The first 7 rows are patterns. Each new row is the sum of 2 different patterns, raised or lowered, with some noise. Before adding, each is slid sideways (what falls off one end comes back at the other) and multiplied by a number that may be negative. Names go in the order of the patterns.
In the rows, 128 means zero.
Some rows, each with the names of its patterns after it:
[167 174 120 155 109 144 113 174 161  87 122 116 144 134 109 127 136 164
 110 140 120 123 113 122 128 125 107 128 127 131 123 137 133]	z_83
[132 127 122 151 119 134 149 130 140  82 124 112 136 142 151 123 128 107
 142 151 127 137 124 136 130 113 122 132 118 103 119 104  97]	z_148
[121 102 131 127  90 155 151 118 120 152 120 125 127 133 134 128 131  99
 140 124 127 127 151 131 118 148 137 121  95 124 111 129 114]	z_454
[133 106 118 132 107  82 117 121 156 154 114 106 128 153 109 116 174 139
 114 127  89 112 119 127 137 114 144 126 130 152 127 125 116]	z_455
[129 107 137 144 174 118 151 121 129 117 106  83 125  92  82 138 108 118
 129 150 130 142 115 132 128 127 126 111 126 125 149  82 120]	z_999
[126 138 112 155 127 127 155 131 128 167 153 121 126 117 141 172 118 148
 174 108 101 120 118 110 121 125 118 118 151 120 144 124 134]	z_785
[115  98 123 129 162  88 131 131 119 127 111 143 114 129 102 140 116 126
 134 117 135  99 111 171 134 174 137 107 122 109 155 100  92]	z_352

New rows. What belongs after each?
[120  97 139 108  96 117 107 121 119 109 117 111 117 127  87 109 120 128
 122 151 147 123 105 103 112 126 142 111 102 130 113  72 108]	z_148 z_455
[183 183 134 112 153 160 134 150 145 147 144 154 138 168 141 137 143 143
 115 173 148 145 189 146 154 196 172 154 117 139 149 190 151]	z_148 z_785
[153 146 170 143 148 154 167 151 156 170 141 161 120 122 154 127 136 156
 168 176 165 156 143 127 115 119 145 138 103 136 134 134 151]	z_148 z_999
[100 140 113 141 136 163 175 155 151 140 167 115 174 157 103 115 119 131
 142 116 129 136 156 129 139 125 115 146 130 130 141 110 121]	z_83 z_999
[ 99 115 119 108 111 103 131 114 121 126 132 134 111 117 154  98 101 117
 125  90 114  82  75 117  87 128  97 143  67  88 151 120 111]	z_83 z_454
[ 83 145 105 143 119  88  97  92 143  84  86 109  71  99 108 121  74 107
  94  93  93 116 120  98 100  71  99  96 103 119  85  97  78]	z_148 z_352
[130 150 143 143 117 131 133 124 124  90 102 131 133  96 112 139  80 118
 167 178 126 142 122 141 118 102  64 137  86  90 142 121 124]	z_83 z_999
[164  76  74 114  43  81  41  35  49  42  69  70 103  62  73  95  64  83
  60 101  51 103  52  88  92  79  83 102 108  43  61 108  93]	z_785 z_352
[ 93 134 150 155 152 146 168 130 152 144 167 110 153 125 136 141 134 152
 163  81 133  99 109 149 141 123  95 163 167 156 153 106 146]	z_785 z_352
[138 124 123 103 152 127 119 156 107 112  89 129  89 123 128 117 129 157
 144 149 165 115 144 132 137 105 121 136 111 104 129 126 107]	z_454 z_999
[130 109 119 109 112 140 157 134 138 142 111 129 132 112  98 126 111 128
 122 134 125 138 154 119 119 105 141 133 115 120 106  96 108]	z_148 z_999
[110 110  99 125  92 139 104  95 112 115  63  93 127  99 114 109 109 122
 112  79 140 139 146 118 125 151  93 102 131 102  97 107 119]	z_454 z_785
[181 115 137 181 110  94  93 110  96 117 111 107  98 148 116 115 135 143
 115 129 123 145 120 121 154 129 122 163 130 125 119 110 138]	z_454 z_785
[156 105 148 137 132 127 119 144 119 139 153 140 151 161 138 148 159  91
 105 148 108 137 116 135 100 100 174 139 147 130 129 152 121]	z_83 z_999
[148 130 167 141 167 157 123 160 118 146 142 194 170 129 186 165 143 124
 159 126 129 172 157 164 194 151 192 179 147 164 173 137 136]	z_999 z_352
[115 112 116 109  83 136 131 125 106 120 115 110 121 116 120 126 123  99
 131 131 124 132 150 118 113 134 108 120  98 105 105 113 137]	z_148 z_454
[108  81 121 132  91 126  66 102  88 113 123 129 126  99  90 122 130  89
 114 112  98 101 100 126 115 111  83 108  90  97 108 109 133]	z_148 z_454
[171 174 155 155 165 105 151 133 132 137 135 149 123 144 151 154 141 147
 143 136 154 128 177 149 112 151 113 136 175 160 149 121 152]	z_785 z_352
[124 124 133 119  78 118 109 101  96 122 101 134 115  62 156 132  84 131
 164 121 128 137 135 134 132 132  81 142 112 124 120 147 122]	z_454 z_785
[187 169 158 185 177 156 133 180 156 153 164 153 156 140 165 169 139 137
 167 137 158 176 186 170 188 110 151 102 128 134 157 143  92]	z_999 z_352
[103 170 174 113 115 126 161 111 104 168 145 103 107  82  92  93 129 137
 110 165 119 134 171 131 135  77 129  93 128 143 127  79 118]	z_148 z_455
[144  95 117 114 106 123 123 171 121 145 135 124 123 124  91 135  72  89
 127 117 132 145 143 133 130 128 147 129 135 125 121 129 118]	z_148 z_999
[146 128 142 104 125 127 139 152 140 132 137 144 154 147 147 156 142 134
 129 148 117  87 104 132 150 142 136 111 138 167 137 132 194]	z_455 z_999
[144 124 132 126 102 106 132 132 152  91 133  69 101 170 137 149 101 143
 164 137 145 109 141  98 161 130 136 139 128 141 132 137 128]	z_83 z_352
[ 99 148 124 102  96 129 117 138 122 106 116 107 142  63 110 115  84 126
 130 164 102 152 116 114 116 124  78 116  65  58 134 111 103]	z_455 z_999
[ 82  65  89  64  95  92  56 114 106  98 114  80 100  99  99 118 123  97
 101  69 114 120 116  73  92 110  87  97 110 144  83  99  87]	z_148 z_999
[131 140 153 143 110 155 132 126 157 137 146 152 185 148 163 145 157 140
 151 159 132 147 157 185 124 157 154 148 164 179 183 146 190]	z_454 z_999
[220 176 146 121 114 169 204 137 142 203 138  81 128 149 130 174 155 144
 139 159 151 149 144 150 122 156 135 180 141 163 180 143 165]	z_455 z_785
[124 125 137 109 136 114  92 117 100  90  91 106 116 118 138  80 136  95
  64 116 141 123 137 123 104 118 117 128  90 121 115 122 107]	z_148 z_785
[103  93 135  81  98  84  78 120 100 113  95 121 125  58  87  89 121 130
 110 109 100  97 101  92  99 108  69 104 102 104 102 112 121]	z_455 z_352
[148 100 153 159 150 152 154 146 118 158 144 125 144 149 145 125 158 142
 145  90 138 126 121 125 135  89 126 143 108 172 153 100 138]	z_454 z_785
[116 113 110 107 136  94 103 122  96 123 118  96 105 162 164 124 135  68
 145  90 126 168 106 123 118 152 134 106 128 139 135 113 119]	z_83 z_785
[146 101 111  83  81 131  93 138  77 144  73  88 154 145 131  94 135 143
 113  79  81 119 108 112 117 106 128 116  85 162 139 109 107]	z_83 z_454
[173 190 163 178 157 185 173 139 168 182 178 172 203 177 165 126 177 171
 171 162 161 153 174 159 131 200 185 146 159 178 143 171 170]	z_148 z_454
[ 71 148 125 149 135 138 137 121 141 144 143 113 168  99  95 142 123 126
 144  85 116  76 108 142 126 168  84 151 155 133 128 125 128]	z_454 z_352
[ 58 137 121 119  98 133 106 111 121 110  96  93  85 145 111 148 108 108
  84  97 131  67  80 100  55  87 115 138  91 102  78 111  93]	z_785 z_352
[102 135 104 126 110 120 108 112  93  74 127  75 171 107 128  88  76 139
  85 135  82 115 133 125 125 120 134 136 159 111 144 130 113]	z_83 z_999
[129 108 146 159 141 143 121 141 136 167 123 128 138 136 132  99 141 118
 113 153 183 177 146 155 148 146 152 117 102 172  84  79 156]	z_454 z_999
[174 199 134 138 141 151 136 136 143 145 135 149 138 143 126 156 146 155
 153 164 153 165 173 162 119 175 157 151 158 159 155 180 130]	z_148 z_785
[157 129 132 142 105 137 110 120 104  98 157 139 147  97 106 122 114 128
 125 131 130 130 110 155 120 127 126 123 120 101 119 148 102]	z_455 z_352
[130 159 173 140 144 175 123 116 128 120 120 130 147  99 125 155 118 156
 144 171 130 161 122 159 128 126 131 137 117 141 162 121 130]	z_999 z_785
[126  91 102  90 123  84  95  93  95  93  97 102  94 108  98  52  69 145
  77 118  50  84  60  81 133  76 122  89  46  99 110  85  95]	z_83 z_455
[123 114 151 152  86 127  77 119 143 130 142  89 149 157 147 128 126 124
  82 166 130 148 127 140 135 110 131 110 123 111 116 101 125]	z_999 z_352
[112 125 133 124 129 136 131 105 136 168 125 155 126 118 147 107 155 133
  91 104 101 117 116 144  99 122 120 136 118 123 135 119 125]	z_785 z_352
[101 107 121 111  85  99  57 114  86 128 142  62  99 106 112 113  45  94
  92 132  96 127  89  95  71 106 118  95  91  98 107 103  83]	z_83 z_148
[132 143 173 128 117 140 134 108 174 154 143 178 126 123 147 150 123 124
 146 124 133 126 137 125 174 103 140 136 114 111 133 115  98]	z_454 z_785
[148 143 148 155 138 172 116 131 135 182 129  91 140 123 173 148 126 136
 135 174 107 144 126 112 122 130 142 129 132 139 129 151 163]	z_83 z_455
[137 107 148 132 128 134 134 132 161 145 133 132 154 174 159 146 132 178
 106 145 149  92 112 118 142 129 112 146 131 169 114 145 125]	z_83 z_785
[117 134 136 131 118 156 107 128 155 117 100  90 125 147 162 132 131 132
 159 102 134 195 147 126 133 106 122 115 129 145 114 129 125]	z_148 z_455
[118  93 147 138 105 105  95 128 114 109 111 124 148 113 121 120 132 113
 131 137 113 109 120 101 125 109 110 119 131 175 117 141 103]	z_83 z_148
[119 117 136 132 116 143 130 111 108 106  99 111 117 112 157  93 109  81
  90 133 115 123 100 106 143 113 121  91 133 106 128 108 143]	z_83 z_785
[104 105 127 113  95 107 120 106  84 110  86 142 130 104  99 134 133  94
 124 153 116  78 111  74 102  96 106  99 106 125  82 139 150]	z_454 z_455
[153 111 125 150 172 117 144 151 151 151 128 168 155 156 147 184 133 146
 160 118 164 118 115 184 143 225 160 143 138 120 153 130 116]	z_148 z_352
[ 48 122  92 128 107 139 140 152 130 182 163 107 109 101 122 107 109  78
 139 116  77 103 124 129 144 127  98 159 110 120 118 103  95]	z_455 z_999
[138 130 131 139 128 109 137 121  77 155 145 135 138 164 141 122 155 147
 111 107 118 121 130 122 117 120 116 133  99 137 149 123 102]	z_454 z_785
[125 134 141  85 105 111  81  74  88  63 106  94 103  90 110 116  95 112
 106 143 106  73  95  94  94  52  85  83 107  61  95 126 137]	z_455 z_999
[181 169 175 147 173 152 211 186 134 138 197 180 166 166 151 153 143 158
 147 161 157 162 177 204 163 179 206 150 183 166 166 143 187]	z_83 z_999
[138 153 175 151 134 164 134 157 151 181 147 166 134 155 146 143 120 159
 134 154 198 135 169 139 182 144 200 170 124 150 146 163 148]	z_83 z_999
[131 159 133 146 157 122 131 131 141 140 120 125 127 105 151 120 122 124
 122 163 140 133 141 117 109 151 130 145 144 126 126 119 123]	z_148 z_785
[109 112 139 143 151 112 160 140 106 124 152 124 181 146 141 155 131 145
 153 155 127 117 129 143 175 126 163 175 118 130 162 135 128]	z_455 z_785
[100 110 110 160 175 118 114 105 142 154 101 120 169 165 105 138  96 114
 111 125 135 117 125 129 130 149 127 136 123 161 150 114 153]	z_83 z_455
[141 136 112 122 103  75 127  82 104 145  65 107  82 132 142 140 125 102
 147 152 129 133 125 118 111 113 110 120 110 132 149 151 121]	z_999 z_352
[159 197 138 143 124 144 161 178 144 131 166 176  99 133 188 122 160 168
 157 126 140 160 129 140 137 122 142 172 145 141 166 153 120]	z_454 z_455
[137 119 113 121 142 118 126 111 123  92 117  98 102 104 113 120  92  82
 115  99  96 120 146  70 108 112 113 113  85  41 117  69  41]	z_999 z_785
